The first 4 rows are patterns. Each new row is the sum of 2 different patterns, raised or lowered, with some noise. Before adding, each is slid sideways (what falls off one end comes back at the other) and multiplied by a number that may be negative. Names go in the order of the patterns.
Some rows, each with the names of its patterns after it:
[ 14   0  -6 -14  -4  13 -32  -3  -3 -18   9   8  12  16  -3 -11  12   5
   3  21 -20  -6   5  -9  -2 -18 -27  -4   4  -3  -9  12  -5   1  21 -17
   3  -3] => dinen
[-15 -28  -6   9  -7   6  -1 -10   0  10 -12  -1   1  21  -1   0   3  19
  15 -24  16   6   7   5  -6 -17  -2  27 -10 -12   5  -1   9   2   5  14
  -5 -22] => Sog
[  4  -7  -5  -7  13  -6  10  24  -6  15   0  -3 -32  -2  28  -4  -2   9
   4  31 -19 -11  32  -3  22 -23 -12  -2   4  -7  13  10 -14  18 -10  12
  -6 -27] => Bipo
[ -5  -4 -15  -3  -4   0  11   6  10 -10   0   8  34  14  -4  -3   0 -24
  -6   0  11  12   5   5  25  12  -1  16  -1 -13  -2  20  10   5   8  18
   2 -14] => datag

New rows, each followed by the names of its patterns:
[-28  -6   3  16  17  -8 -44 -12  -7  -1   4  18  -8   5 -15 -17 -26  -9
 -29 -19 -19 -33  15  -7 -10 -31 -20  -4   1 -20 -31  16   9  -6  10 -10
  -2 -10] => Sog datag
[  5   1   4  29 -26  20  -4   9  11   6 -14 -11  50  -6  -9  19  -8   4
  -5  -7  16   3 -30 -18 -28 -22  25  -1   2   7  -8  14  31  -8  -4   5
  28  -8] => dinen Sog
[-31 -12   2 -12 -16  -1 -22 -14  -3 -18 -10 -19 -23 -21 -13 -21 -14  15
 -33 -14 -22 -33  -7  -9 -20  -6 -12 -31  -1   1  -9  -9 -34 -19 -13 -31
 -15 -16] => dinen datag
[-28  15  12  38  41  14  -4  18  -8   2  27  -6   7  10  13  25 -15  13
  12   9 -19  -2  22 -26   5  -9   2  15  45  11 -38  20  19  -4   6 -23
  18  10] => Sog Bipo
[-20 -24 -19 -15 -18  -9  -4  -6 -10 -19 -19  -1 -21 -20   6  -7   0   9
   0 -15 -24 -11 -27 -23 -17 -33  -3 -10  -9 -18 -21 -10   1  12 -15   4
 -15 -12] => dinen datag
[-18 -12 -36 -10  10  -7   7  10   6  38 -19 -10  28 -14  15 -31  -6  -4
  -4 -34   1   9 -13  13   7  13  -8 -37  -7 -13 -11 -28   1  -7  -6  21
   4  14] => Bipo datag
[ 26  30  11  17  15  10   5   7  -7 -17  33   8   9  -5  16  10   6   3
 -11  20   4   3  18   3  -1   0 -18   6  18  16   7  -2 -18  20  -8  -5
  11  12] => dinen datag
[46 51 22 36 18 37 54 15 34 40 29 26 50 30  2 33 20 31 25 60 48 17 42 48
 31 35 11 43 39  2 46 18 48 20 27 35 43 25] => Bipo datag
[-41 -62 -45 -50 -11 -42 -18 -29 -62 -24 -33 -39 -28 -68 -38 -40 -88 -38
 -47 -21 -21 -35 -48 -29 -38 -54 -23 -50  -8 -46 -32  -9 -23 -17 -52 -17
 -41 -23] => Sog Bipo
[-10   5  32 -13   5  -7  11  13   1   5 -11  19 -14   6 -20 -22   8  -4
   3  -9  51   3 -23  16  -6 -15 -14 -40  18  17 -37  -2 -22   2  25   6
  -7  13] => dinen Bipo
[ 11   8  -2  17 -22  15   8 -15  29   1  -1  20  22   5  28  -4 -25  24
  -3  10  28  22   5 -14   3   8 -17 -19 -25  30  16 -30  20 -17  31  37
  -6   6] => dinen Bipo
[33 25 28 38 52  9 51 54 30 47 27 18  1 47 50 19 33 38 41 58 17 31 55 12
 40 -6 17 35 29 30 40 33 19 53 14 41 26 22] => Sog Bipo
[ 28  12  10  -7  40  19 -26   8 -11  15  17   8   6  24   6  11  13  -3
  25  30  26  27   5  15  -7  10   1  24  13  -5  18  21  20  11  48  11
 -21  12] => Bipo datag
[ 15  36   9  39  -3   4   8   1  -1   8  26  -2  13 -32   4   9  -6  13
  27  11   5   6  -7  10  21 -21   9  11  -8 -12  20  31 -15  -3  10   5
  12  -6] => Bipo datag
[ 15  -1 -20 -14 -15  18   7 -11  -4  12  -6  -5  17  -1  13   5   8   7
  -1  17  -8  -5  -8   1   6 -18  17   8  -5 -34 -15 -21   7  10 -19  32
   1  -8] => dinen Sog
[ -5  13  -1  24  16  -1  31  -7  -4 -11 -37   4   8  -5   5  14  -7  14
  32  -8  17   7  20 -20   4  30  18  17  -7  23  34  -3   2  26 -10  22
  10 -11] => Sog Bipo
[ -6  11  -7 -20  20  -8  -3  -1 -20   1  -9  -6 -18  13 -31 -13   3 -40
  -1  10 -18 -19  13  19   8  -5 -21   7  -1 -14  24  -3   4  27  -7 -14
 -15 -36] => dinen Sog
[  8   4  15  21   6 -24 -10 -17  25  23  -8   6   2 -25  -2  11   2  12
   7  26  22  11   5  34  16 -29  16  25  17  11   3   2   3  15 -10 -11
  -5  -1] => Sog datag
[ 33   7 -15  -2  26 -25 -13   7   8  19   7   9  33   5 -18   0 -24 -14
   8  12  15   4   0  17  11 -21  -4  -1   7  -1  -1   4  27  20 -12   7
   8  15] => Sog datag
[ 41  -9 -11  -1  18  19  25  15  -3  17   6  -2   5 -14   3  -1  -6  21
  29  27  22  12   5  41  13   3  11   7 -22  13   7  14  -2  11  11  25
  -1  -7] => Sog datag
[10 13 22 32 29 31 25 16 15 26  7 30 24 33 -3 13 27 40 34 24 40 28 21 18
 16  7  2 34 17  0 28 32 33  9 19 31 13 -8] => Sog datag
[ -1 -33  -2   2 -22 -31 -47 -18  -7 -29 -13 -24   6  -8  -9  -6 -15 -22
 -17  17 -26  -1 -18  10  23 -33   9  -2  -1 -17 -10 -31 -33  16 -30 -19
  -4  13] => Sog Bipo
[  9 -35  -6   4  13  -5  -8  -9 -11  -8 -43 -15 -23 -29  -3  -2  11  10
  -3 -27   2   3  20  22 -31 -18  -3 -36 -15 -26 -27  -2  -2  -8   2  13
 -14   4] => dinen datag
[ 24 -25   4 -23  14  28 -15  25   1  31  13  23  11  19  16 -17  20  -3
  13  -3   2  15   3  21  12  10   8  12   1   4   1  -2   8  27  42   9
 -30  12] => dinen Bipo
[-32  -1 -23 -23 -34 -21 -24 -14 -24 -29   7 -20  -5  -9 -33 -11 -22 -30
 -26 -17 -13  -9  -6 -49 -17 -13 -17 -41   0   7 -21 -27 -20 -19   1 -51
 -35   7] => Bipo datag
[ 23 -40 -35 -20  -8 -37  -4 -12 -51  11 -32  -6 -37 -46 -13 -15 -23 -37
  18 -26  -9  18 -34 -13 -30 -37 -49 -15  -4 -30 -25 -29   0  13 -43 -22
  11 -10] => dinen Bipo
[  0  14   0 -14 -15 -11  19 -25  -9 -30 -26   9   8  10  32   3 -10   0
  -6  -2  11 -37 -14   5 -21   0  -2 -19 -23  -5  -7 -13  -8  -6  13  19
  -9  16] => dinen datag
[-13 -21 -17 -18  12   4 -30 -19 -16 -19 -21 -16  -5  11   0 -31  18  -2
 -12   1 -23 -39 -20  24 -16 -23  -6  -3  -7 -27 -17  -8 -33 -37 -33 -41
 -11  -4] => Sog datag
[ 20   4 -13  15   3   3  14 -23 -19   4 -26  -2   5 -14  -1   8 -17   0
  12   2   4   2   9  23   0 -14   7  23  -1  24   3 -25  19  -8   4  -7
   0  -4] => dinen Sog
[  0 -22  -1  18  19   0  10  16  24 -27 -22  19  -2  28 -32 -17  -5 -12
   6  17   5  -9  19   2  31  -3 -31   6  -2 -15  -4  12 -23  22  21  -4
   3  -2] => dinen Bipo
[-24 -13   0 -39 -57 -36 -33 -38 -41 -73  -8 -26 -67 -48 -57 -14 -26 -48
 -51 -11 -60 -49 -26 -56 -22 -33 -29 -30 -33 -21 -35 -29 -55 -31 -49 -70
 -27 -35] => Sog Bipo
[-17 -12 -24 -12  13 -18  -8  19  -8  27 -19 -21   2 -10 -28  -2  14 -16
   7 -12  14 -14 -45 -13 -20 -29 -20  -4 -17   7  14  -7  -8 -11  -7  -7
  -1   8] => Bipo datag
[-40 -37 -20 -45 -39 -12 -29 -12 -24  -1 -12 -46 -17  -5 -46 -32 -48 -13
 -15 -66 -40 -47   0 -16 -27 -19 -22 -33 -17 -21 -36 -17 -24 -19  -2 -37
 -21  -9] => dinen Bipo
[ 12 -11  16   5 -13   5  14 -20  -2  33  -6  10  -6  -8  31   1  21   0
 -12 -22 -12 -30   4  17 -14  19  -7   0  -4  -8  -9  -4  -1  16   9  -4
  10  35] => Sog Bipo
[  2 -14  13 -22  -1   7  55  15 -27   0  -1 -32 -11 -23  22  18 -21   6
   7  26   6  15  -6  -9 -14  12  19 -11  13   7   5   4  -9  -1 -12  -1
 -16   2] => Bipo datag
[-24  -7   7 -16 -14   1  33   5   6  17  22  19 -20   7   3  -1  16  -4
 -21 -29  16  -4  -6   6  21  16   3  -4   5  -8 -23 -35 -34  -3  -3  -4
  19   3] => Sog datag
[ -1  -2   5   4  36  22   5   5  -5 -15 -13  -8  -2  -1  -4  -7  -6 -38
  16   2 -11 -10 -14  31   7  -6 -12  -5   9  -1   4 -25 -12  22 -11   2
 -23  -4] => dinen Sog
[ -7 -14 -20 -34 -12  14 -30   3 -11 -34   1 -10   0   8 -14 -27   6  -7
 -10  -7 -29 -17 -10 -33 -24 -11 -46 -20 -14 -19 -17   9 -14 -29  12 -20
 -12 -15] => dinen Sog
[-12 -20  24  -8  12   5  10  -2  13   6 -11  23   9  21  26   3  12  -2
  -4  11   9  -8  -5  14 -11  19 -12  -8  19  12  22  49  15   4   2   7
  -7   8] => dinen datag
[ 21   4  16 -13   8  17   7   8  16   2  24  12  -7  30   3  23  -3  13
  10  -4  11  29  14   1  18   1  16  -4  -6  29  15  27   9  14   9  14
  31  12] => Sog Bipo
[ -6 -18 -31  -9  20   4   2  14  -7  22 -11  18  37 -10  12 -20 -33  -9
   0   2  19  10  -9  33  -1   5   7 -25 -11  -9  12   2  12   0  22  18
 -20   6] => Bipo datag
[ 22  24  36   7  15   6   0  -4  11  28 -23  -1  25  19  39  20   9  39
  -1  19 -11  -1 -13   5   9   8  21  13  29 -16  12   3 -17  -1   5  24
  12  29] => Bipo datag
[ 17  -1  11  -4  26  11  18  22  32  27   8  35  15  29  14  -3  -5  23
  43   5   7  28  12   9   9  12  13   3 -10  -3  -6  10  26  -2  17  16
  26  23] => Sog datag
[-22 -16  -6  18   2   4  23  -4 -21 -17 -40 -15  -5  -2   1 -12 -44 -15
   9 -12  -5  20  21  -3 -14 -13  10   6 -48   2   3 -13   3   2 -17 -24
  14 -18] => Sog datag
[-31 -64 -23 -46 -12 -24 -44 -44 -36   5 -20 -43 -34 -34 -18 -45 -28 -22
 -57 -41 -53 -59 -54 -27 -37 -17 -34 -56  -9 -24 -44 -20 -41 -24 -46 -50
 -31  -8] => dinen Sog
[  2 -12 -17 -28 -20  -2 -37  -1  -9   0  19  -2   0  -1  -2 -27  -7 -24
 -24  -4 -27 -32 -15  24  -3 -34  12  -3 -15 -21 -45   6  -2 -55 -14 -27
   0   2] => Bipo datag
[  8 -22 -21   6  -9 -20 -24  11   2   0  -8 -15  23 -19 -19 -15 -17  12
  13  -8 -59  -5  13  -5  -2  10   0  -7 -25  -9  14   7   2  -6 -11 -10
  -7  11] => Sog datag
[ -8 -14   6  26 -22  10   5  -3  19  -7  -5   1 -20 -23  -9 -39 -13   4
 -26  19  -1 -16   5   7  -1  17   1  13   0   5  -9  18  11 -42  26   1
   6 -10] => dinen Sog
[ 17  13  34  29  -6  -7 -10  10   3   6  11 -13  16   5  18 -15   6  13
  36  11  -5  39  24  22   6  11   4   3  -3   4   5  -7  23  -2 -21  29
  11   9] => dinen Sog
[-16   5 -20  16  21 -39  -3 -14   7   6 -14 -25   0  -8 -12   3  -6   1
  -9  19   3  -1   1  12   2 -15  -7 -12 -10 -23 -15  -4 -14  28   5 -12
  13  -2] => dinen Bipo
[ 11  12  22  15   2  11  19  10  34   3   7 -15  -5  51  14   8  27  18
  51  19   7  36  13  38 -13   7  11  -1  22  21  24  -9  27   9  34  11
 -19  42] => dinen Bipo
[  3 -11   5   2  -4 -22  18  -8 -13  15 -14  19  10   4  14  -2   8  -7
   7 -13 -15   2 -22   4 -25  -2   3  34   2 -33  26   1  -6   8 -33   5
  -4 -39] => dinen Bipo
[ 32 -14  15  23  12  18   0  -9 -23  13   1  -2   1  -3  15  36   0  10
  28  -8  32 -10  -2  22  -9  -5  20   5  -9   4 -27  11   3 -20   0  10
  -2  -2] => dinen Bipo
[-15  16  22  33  28  10  -8  12  17 -18  14   6 -13  26  18  20   9   8
   0  18   1   0  43 -21   1  10  -3  11   7 -13 -12  19  14  -1  21  -2
   9  24] => dinen Sog
[ -3 -25 -37  -5 -29 -18 -20  -9 -25 -52  -9 -21 -35 -56 -57  -3 -13 -46
   1 -34  -4 -23 -32 -29 -22 -54 -40 -10 -51 -14 -18 -16 -20 -34 -21 -25
 -34 -34] => Bipo datag
[-43 -10  -9  -8 -15   3   4   7   8  -4  -1 -26 -18 -24  -6  16 -10   3
  -3 -23  10 -34 -37  12 -19   6 -24 -20  -5 -18 -18   7  26 -14   0 -26
  -1 -42] => Bipo datag
[  5  -2 -17 -11 -14 -23   6  -3  14  24  -1  28  14   0   1   1 -26 -25
  20  -6   2   6  42   1 -42  -4  -5 -26 -10 -33  14  17 -24  10 -33  17
  14  33] => Bipo datag
[-20  -6  -4   2   2   9 -13 -10  15 -25 -13 -19   2   0   1 -34 -38   8
   9  -6  21  -5  -4 -17 -26  -4   8 -17   6   3 -26   3   4   0 -16 -13
 -16  -1] => Sog datag
[-16  15  -4 -12 -11  -2 -36 -19  10 -31   6  -1   3  -1 -15  -1  -5 -14
 -15  16  -7 -17  16 -11   2   0  11  -6 -33  10  -1 -17 -38 -39  16   8
 -28  21] => Bipo datag
[ 16  25   1  -3  -8 -12  49   6  -6  20   8  32  35  16  15   7   0 -15
  -8   2  -5  20  10  10 -14   9  23  13  11  -3  55  10  11  28  15  13
 -22   5] => dinen Sog
[ -2 -17  -7  -3  17 -42 -24   6   1   7  22   8  11 -16 -33 -20 -30 -31
  -4  -6 -10  -1   2   0 -11 -20  -5  -8   0  -4  13   6  19  24 -19  17
   4  -5] => Sog datag
